The rows of a group lie close to one hidden flat surface of 9 dimensions, which passes through zero. Surfaces can cross.
In the rows, zero is written as 128.
Some rows, each with its group after it:
[108 136 151  95 118 156 118 108 135 136 110 111 138 144 109 118  99 119
 105 121]
G
[134  94 140 133 166 118 115 130  59  81 117  86 135 108 163  84  97  98
 145  84]
K
[126 173  63  93  18 144  95 107 139 110 101 136 148 169 172 132 143 145
 130  88]
E
[142 124  94 149 142 127  95 144 113 123 155 122 100 112 134 145 176 117
 146 126]
N
[ 68 123 120 177  80 138 147 170 144 138 169 151 117 111  84 122 188 128
 123 184]
K
[139 132 119  96 142 187 136  97 183 170 147 144 157 129 115 158  72 155
  85 154]
N
[138 143  98  47 127 192 113 104 137 115 168 151 186 134 159 145 124 160
 136 129]
E
[120 149 151 173 100  57 174 112 167 164 113 140  98 112 181 108 150 110
  98 124]
Z
[124 117 163 151 133 106 150  96 166 163 114 121 118 120 121 141  95 106
  93 141]
K
[201 106  58 153 165 128  95 100 149 160 148 141 115 135 160 185  95 154
 132 105]
K
[139 194 108  60  81 165 143 144 142 106 103 137 171 146 144 141 121 156
 111 135]
G
[125 106 146 161 155  99 147 171  94 106 128 146 121 130  96 112 140 140
 170 138]
N
[130 143 118 129  90 132 124 109 150 123 106 104 135 122 149 140  96 101
  93 127]
T
[184 183  69 138 159 149 114 176  70  70 119  69 141 115 163 126 128  78
 124 121]
Z
[142 182 129  77 174 166 144 129 126 114 166 122 162 123 151 132 173  93
 128 147]
N
[141 161 145 172 160  97 139 147  92 127  80  54 104 123 145  82 104  55
  87  91]
T
[128 115 143 156 143 114 168 143 151 139 141 151 130 116 118 133 114 136
 117 159]
K
[155 101 100 133 131 140 108  99 155 148 130 127 121 112 146 163  70 153
 104 122]
K
[135 147 103  76 135 159 132 181  82  84 132 152 162 134 143 110 142 188
 171 118]
K
[145 125  96 133 108 159 114 104 127  88 127  85 164 106 168 143  67  84
  89 130]
T
[114 158 153 139 128 104 146 171  88  98 107 119 117 147 103  95 178 101
 152 127]
N
[142 215 170 123 138  95 196 106 161 144  90  97 153 151 167 109 132  45
  74 130]
N
[153 159  49 216  56  77 141 146 122 124  92 133 134 215 130 114 135 108
 151  77]
Z
[102 126 205 107 130  99 153 132 118 102  87 110 124  98 137 103 105 113
 114 138]
Z
[127 186 131 123  86 113 137 157  96  74  90 115 147 187  95 116 182  89
 163 120]
E
[125 122 169 109 148 109 148 123 132 134 114 133 119 102 149 120 115 146
 119 131]
E
[136 102 100  81 125 144 114  61 140 135 173 164 165 118 214 127 130 163
 152  97]
K
[160 137 103 118 144 171  89  84 167 124 179 119 140 137 102 211 144  75
 124 173]
G
[121 148  85 106 107 150 107 123 145 185 119 131 112 131 151 112 117 177
  94  96]
T
[ 86  94 117 146  82 124  96 121 109 129 139 118 106 113 130 106 148 129
 135 107]
E
[133 133 135 139 144 116 160 139 134 138 128 140 140 130 136 119 118 140
 125 133]
G
[139 103  84 233 112 109 136 120 149 155 141 126 125 153 108 136  89  97
 112 123]
G
[145 135 146  77  97 120 131 126 123  59  89 136 151 117 160 154 108 144
 149 135]
G
[102 138 175 119 101 109 157 147 133 116  89 136 130 136  96 112 125 130
 128 146]
Z
[149 101 129 184 187 152 142 116 123 121 166 110 163 163  69 135  90  57
 128 147]
E
[ 95 101 178 141 140 136 188 186 121 120 104 148 146 108  67 107  70 175
 110 177]
T
[175 172  83 109 142 116  93 142 113 137 100 102  96 112 190 135 145 135
 118  91]
N
[108 137 150 128 126 111 151  94 140 129 175 148 147 123 166 117 193  88
 148 134]
E
[124 144 124 130 119 150 151 135 144 149 116 132 157 157  96 116  91 139
 100 129]
E
[169 114  51 158  70 129  96 135 132  88 116 128 131 128 144 182  92 151
 133 130]
Z
[115  74 119 196 120 150 182 132 154 142 143 157 192 176  52 120  22 144
 109 157]
T
[148 139 112 139 139 127 125 112 139 141 135 127 131 141 141 140 134 116
 127 120]
K
[130 151 141 138 149 120 145 137  86 116  98 101 153 185 105  76 121  84
 140  88]
T
[ 76 152 148 115 105 137 164 162 146 158 149 168 132 135  90 106 190 159
 130 169]
E
[110 145 107 108  93 165 127 115 135 142 113 115 156 141 138 105  91 134
  92 112]
K
[145 140 153  97 162 119 120 155 102 116  96 120 105 119 114 125 126 152
 140 123]
N
[130 110 148 141 107  79 110 116 127 101 122 134  89 116 144 152 176 119
 158 127]
E
[106 146  90  94 125 195  99 158 142 145 185 135 116  77 114 160 181 157
 110 187]
Z
[ 73 139 200  92  48 120 156  88 136 112  48 100 162 157 119  75  65  96
  83  95]
N
[ 60 114 155  85  57 167 131 132 143 124 115 155 148 157  52 119 125 174
 130 158]
N
[130 110 178 162 162  59 147  99 135 137 133 127  93  94 177 111 158  91
 133 118]
Z
[131 154 125 135 152  99 142 157 138 168 135 144  85  88 154 118 171 160
 115 138]
G
[146 229 135 113 131 137 212 164 165 172  83 139 171 183 110 108 106 134
  75 138]
N
[137 153  51 154 100 161  81 165  65  85 126  73 130 138 133 106 136  94
 135  96]
Z
[156 151 139  66 155 147 148 124 140 126 116 143 148 121 156 147 104 159
 120 138]
E
[142 116 117 182 169 112 135 137 136 134 189 150 117 130  95 158 195  99
 163 167]
G
[ 98 145 151 155 102  97 152 141 144 180  81 137 101 167  83  95 128 148
 106 111]
T
[140 169  84 113 115 158 104 136 129 132 133 105 127 125 147 140 143 122
 104 122]
G
[141 179 123 173 130 101 156 138 159 168 120 128 106 147 115 138 157 101
 100 141]
T
[173 135  93 125 193 147 174  96 196 232 157 188 161 171 143 136  72 194
 104 112]
T
[131  85 140 201 130  94 143 104 133 110 158 143 145 196  65 141 144  69
 178 134]
T
[104 161 105  88 143 185 116 150 102 132 177 140 156 157  97 105 201 128
 161 133]
G
[130 104 128 160 109  94 130 122 148 129 121 146 109 134 119 147 128 132
 137 130]
Z
[130 193 156 125 130 138 133 132 166 160 103  96 101 135  84 151 140  86
  70 162]
G
[169  65 110 171 108  62 114  69 162 130 117 152 105 117 186 166  79 141
 148  93]
Z
[ 89 122 157 118 117 114 161  95 135 130 159 148 152 126 159  93 165 108
 136 126]
K

New rows, each followed by its group:
[ 49  94 171 138  89 152 113 125 102 103 128  59 115  59 128  84 106  75
  80 150]
K
[127 148 113 137 147 141 209 158 128 133 136 154 199 148 146  78  83 156
 115 126]
K
[ 93 128  99 115  76 135 106  99 123 158 127 128 134 153 163  82 135 137
 130  70]
Z
[136 103  67 178  93 156 114  98 152 138 146 107 148 139 132 146  67 105
  96 122]
T
[168 154  84 101 149 154 101  99 161 155 160 133 131 118 172 165 141 130
 108 130]
K
[151 169  68 122 172 178 101 122 117 152 176  98 137 130 145 128 153  91
 107 113]
G
[114 120 127 138 143 163 168 182 104 109 130 127 168 125  86 102  79 150
 119 154]
T
[140 167  98 148 132 144 131 170 109 112 129 107 131 132 110 125 145 108
 119 143]
Z
[152 135 117 107 103 149 129  97 148  72 162 137 175 128 150 185 138  90
 145 166]
T
[127 164 160  81 117 118 127 140 118 118  91 122 117 128 135 121 147 137
 134 120]
N
[148 142  88 113 156 154  94 116 122 138 159 114 129 109 160 139 143 115
 120 116]
G
[150 103  69 151 155 167 132 122 133 139 195 155 174 153 113 147 125 139
 157 141]
T
[104 131 130 146  88 104 108 156 103  84 120 100  89  71 154 129 167 106
 124 141]
Z
[141 143 105  87 100 170 103 117 125  85 136 122 164 143 128 157 126 119
 143 135]
G
[145 120 158 157 175  94 126  92 135 118 162 107 104  95 158 154 167  47
 129 148]
N
[122  77  98 167  97 125 125 127 138 156 109 144 122 141 112 123  55 179
 117 111]
N
[154 109 164 147 192 113 176 138 130 141  98 131 142 140 108 120  48 136
 105 128]
N
[139 104 115 210 132  58 129 114 116 114 148 119 102 108 175 125 165  72
 153 113]
N
[141 133 144 130 102  85 166 105 162 139 100 166 137 156 150 133 110 150
 132 114]
Z
[ 79  94 118 143  72 146 145 120 146 140 142 153 151 125 126 109 100 159
 113 133]
K
[ 64 112 107 112  49 162  58 103 108 114 142  94 111 108 138 109 168 110
 131 103]
K
[ 89 108 169 138 102 101 133 116 136 135 119 140 108 134 106 108 150 131
 138 124]
Z
[162  67 137 110 149 115 145 101 112  67 136 154 180 122 174 141  69 146
 176 114]
G
[136  80 198 124 224 131 188 187 105  91 128 125 133  30 126 120  52 165
 109 192]
T
[125 167 109 111 114 129 114 189  71 102  88 108 119 148 127  88 154 145
 149  90]
N
[139  88 122 122 128 106  97  60 151 179 114 127 105 143 160 127  89 136
 120  71]
T
[177 179  19 187 125  98 142 196 104 152 117 140 111 152 179 104 146 172
 133  82]
N
[148 119 123 131 151 118 115 131 104 111 133 124 122 126 141 130 143 119
 155 114]
K
[144  77 110 129 202 169 108 163  97 117 184 144 132 107  88 149 123 164
 167 163]
N
[142 139 100 152 123 128 110 141 108  96 143 113 126 134 124 141 160  98
 151 134]
G
[ 78 123  83 126  73 195 151 162  98 110 142 147 204 181  80  71 101 163
 140 123]
N
[125  87 106 107 108 143  84 125 112 107 126 126 112 105 134 139 104 162
 139 120]
K
[117  97 120 172 132 113 123 116 167 183 157 150  86 115 109 148 143 144
 115 147]
G
[124 130 147 117 127 112 118 111 124 123 130 128 121 132 129 125 159 108
 145 119]
K
[114  88 110  62 112 129  49  72 124 161 138 158  90 130 166 126 167 195
 174  65]
T
[167 171  77 157 147 119 134 118 135 145 139 105 133 123 189 130 134  92
 105 104]
N
[137 145 131 108 152 154 146 109 149 136 146 120 154 128 131 138 113 107
 107 144]
N
[102 166 152 127  94 116 168 155 154 136 112 134 119  95 136 120 151 130
  93 163]
Z
[154 163 124 113 145 128 144 134 135 141 107 131 140 153 124 135 113 130
 116 122]
K
[132 144 101 161 137 118 117 151 145 185 122 110  63  77 153 130 136 144
  82 133]
T
[129 117 184  85 139 101 163 114 137 115 106 170 147 136 133 126 117 164
 156 134]
K
[135 136 156 127 114 144 141 157 155 146  50 104 114 129  64 149  26 153
  55 158]
K
[116 134 103 132 127 143 116 126 152 157 172 125 104  65 166 141 172 125
 102 157]
Z
[115  95 125 161 155 123 148 120 137 170 158 149 127 133 127 106 121 140
 131 124]
G
[161 103 139 170 128  68 149 129 143 110  99 133 104  98 160 155  96 128
 120 135]
G
[144 130 117 117 146 121 146 111 147 138 161 159 147 129 161 133 147 141
 145 130]
K
[141  93 123 155 108 117 111 111 147  99 153 144 130 134 104 180 144 111
 157 153]
G
[115  78  70 160  61 125  70 110 116 121 132 135 116 159 119 131 133 152
 165  88]
Z
[153 149 168 117 166 107 150 156 107  88 107 125 129 127 117 131 141 108
 146 144]
Z
[145 163 142 125 113  91 123 162 102  90  66 118 101 136 125 131 143 118
 143 113]
E
[ 99  86 221 128 133  73 119  77 166 129 128 141  72  92 110 164 166  95
 143 166]
K
[ 93  85 142 165  91 138  92 165 104  85 111  95  91  92  64 144 119 110
 129 170]
Z
[131  95 125 116 128 141  99 119 113 114 124 124 130 127 116 141 108 143
 144 126]
Z
[189 119 120 168 174 109 166 111 154 117 162 151 157 137 139 173 104 100
 142 154]
G
[112 110 124 124 138 127 100 134  89 117 138 110 119 119 132 103 146 119
 155 107]
G
[ 87  65  60 142  32 170  57  58 126 133 148 104 147 135 158 115  76 125
 118  71]
E
[143 117 109 127 102 135 112 113 162 155 120 144 115 139 110 163 100 157
 113 137]
K
[149 180 145 125 183 129 105 167  99 132  96  71  84 133  93 125 163  74
 110 127]
N
[145 126 115 111 193 113 140 122 168 215 177 212 112 167 116 140 190 205
 173 122]
T
[148  92 129 141 176 135 133 132 108  90 195 164 156 144 101 151 174 112
 198 155]
T
[137 103 179 103 136  93 128  80 145 122 115 146 127 135 135 146 120 123
 147 124]
T
[130 138 142 136 100 120 141 114 151 105 133 135 149 146 116 157 132  96
 135 154]
T
[154 198  38 122 111 172 142 135 130 169 131 137 187 224 129  96 117 138
 120  76]
Z
[225 167 144  77 221 110 187 127 157 142  93 161 167 160 157 157  70 164
 128 116]
K
[ 87  58 178 119 188 149  99  83 141 178 185 124  95  72 116 128 139 122
 119 152]
Z
[163 142  99 136 122 122 110 161  92  49 110  84 117  70 181 156 120 101
 125 138]
Z
[158 138 137  91 205 147 137 154  83  97 138 108 140  83 167 115 121 120
 136 128]
T
[105 115 128 158 113 126 142 130 122 130 133 118 137 130 127 100 121 113
 119 124]
K
[125 142 171  88  74  92 102  59 130  88  89 121 146 191 134 127 155  70
 167  80]
T
[ 62 126 193  69 113 159 177  66 136 103 190 158 223 161 128  88 171  82
 165 141]
E
[139 123  66 161 115 153 104 131 171 149 177 127 100  62 152 189 125 138
  87 181]
Z
[ 80 114 218 120  87  84 154 136 129 106  60 127 111 133  83 110 111 126
 126 138]
T
[153 152 102 101 155 140 134 106 159 146 179 168 146 118 172 156 169 146
 140 141]
K
[171  75 100 179 151 114 111 150 114 126 101 123 109 127 106 155  43 166
 128 117]
K
[211 139 162  88 206  70 125  85 141 129 119 168 111 156 156 181 161 138
 187 108]
K
[186 155 119  92 158 106 110  93 109 126  94 127 142 195 158 123 124 113
 162  49]
K
[159 119 170 109 161 107 137 105 144 107 131 135 126 114 135 168 124 112
 142 158]
G
[121 154  99 136 102 128 139 169  99 120 117 132 135 155 122 100 151 151
 145 113]
N
[124 116 154 114 143 105  88 143 102 112 125 112  68  66 157 135 173 132
 141 133]
T
[147 101 225 114 201  79 145 163 110 116  70 134  75 114  70 144 105 157
 152 152]
N
[133 122 102 169 142 142 150 112 135 135 167 122 164 139 141 120 120  83
 118 129]
N
[ 77 135 133  47  54 150  84 127  81  85 121 150 147 193 100  95 207 159
 205  84]
T
[123 122 104 151 119 134 102 162 107 114 140 130 107 134  83 144 173 132
 156 142]
E
[150 108 145 160 153 114 139 138 122 109 109 119 129 143  88 141  90 112
 133 139]
Z
[132  51 103 170 141 104  63  82  87 107 161 104  93 100 171 127 131  93
 167  88]
K
[131 154 121 151 107 120 147 174 136 152  65 122 110 151  76 124  80 163
  91 130]
E
[142 155 133 144 140 117 153 149 133 120 115 111 131 117 138 127 120 108
 107 143]
Z
[138 186 123 120 166 147 163 200  60  99  93  90 166 170 104  63 122 109
 129 101]
N
[142 143  94 133 139 156 134 163 122 125 134 126 139 121 124 131 110 151
 116 141]
K
[151 110 121 161 175  96 162 134 111 117 160 157 148 134 155 117 152 127
 171 119]
K
[118 146 167 109  77  91 108  95 147  98  90 105  99 109 151 154 158  86
 117 130]
T
[117 112 115 131 105 147 120 107 157 149 129 115 123  87 164 136  76 138
  75 136]
Z
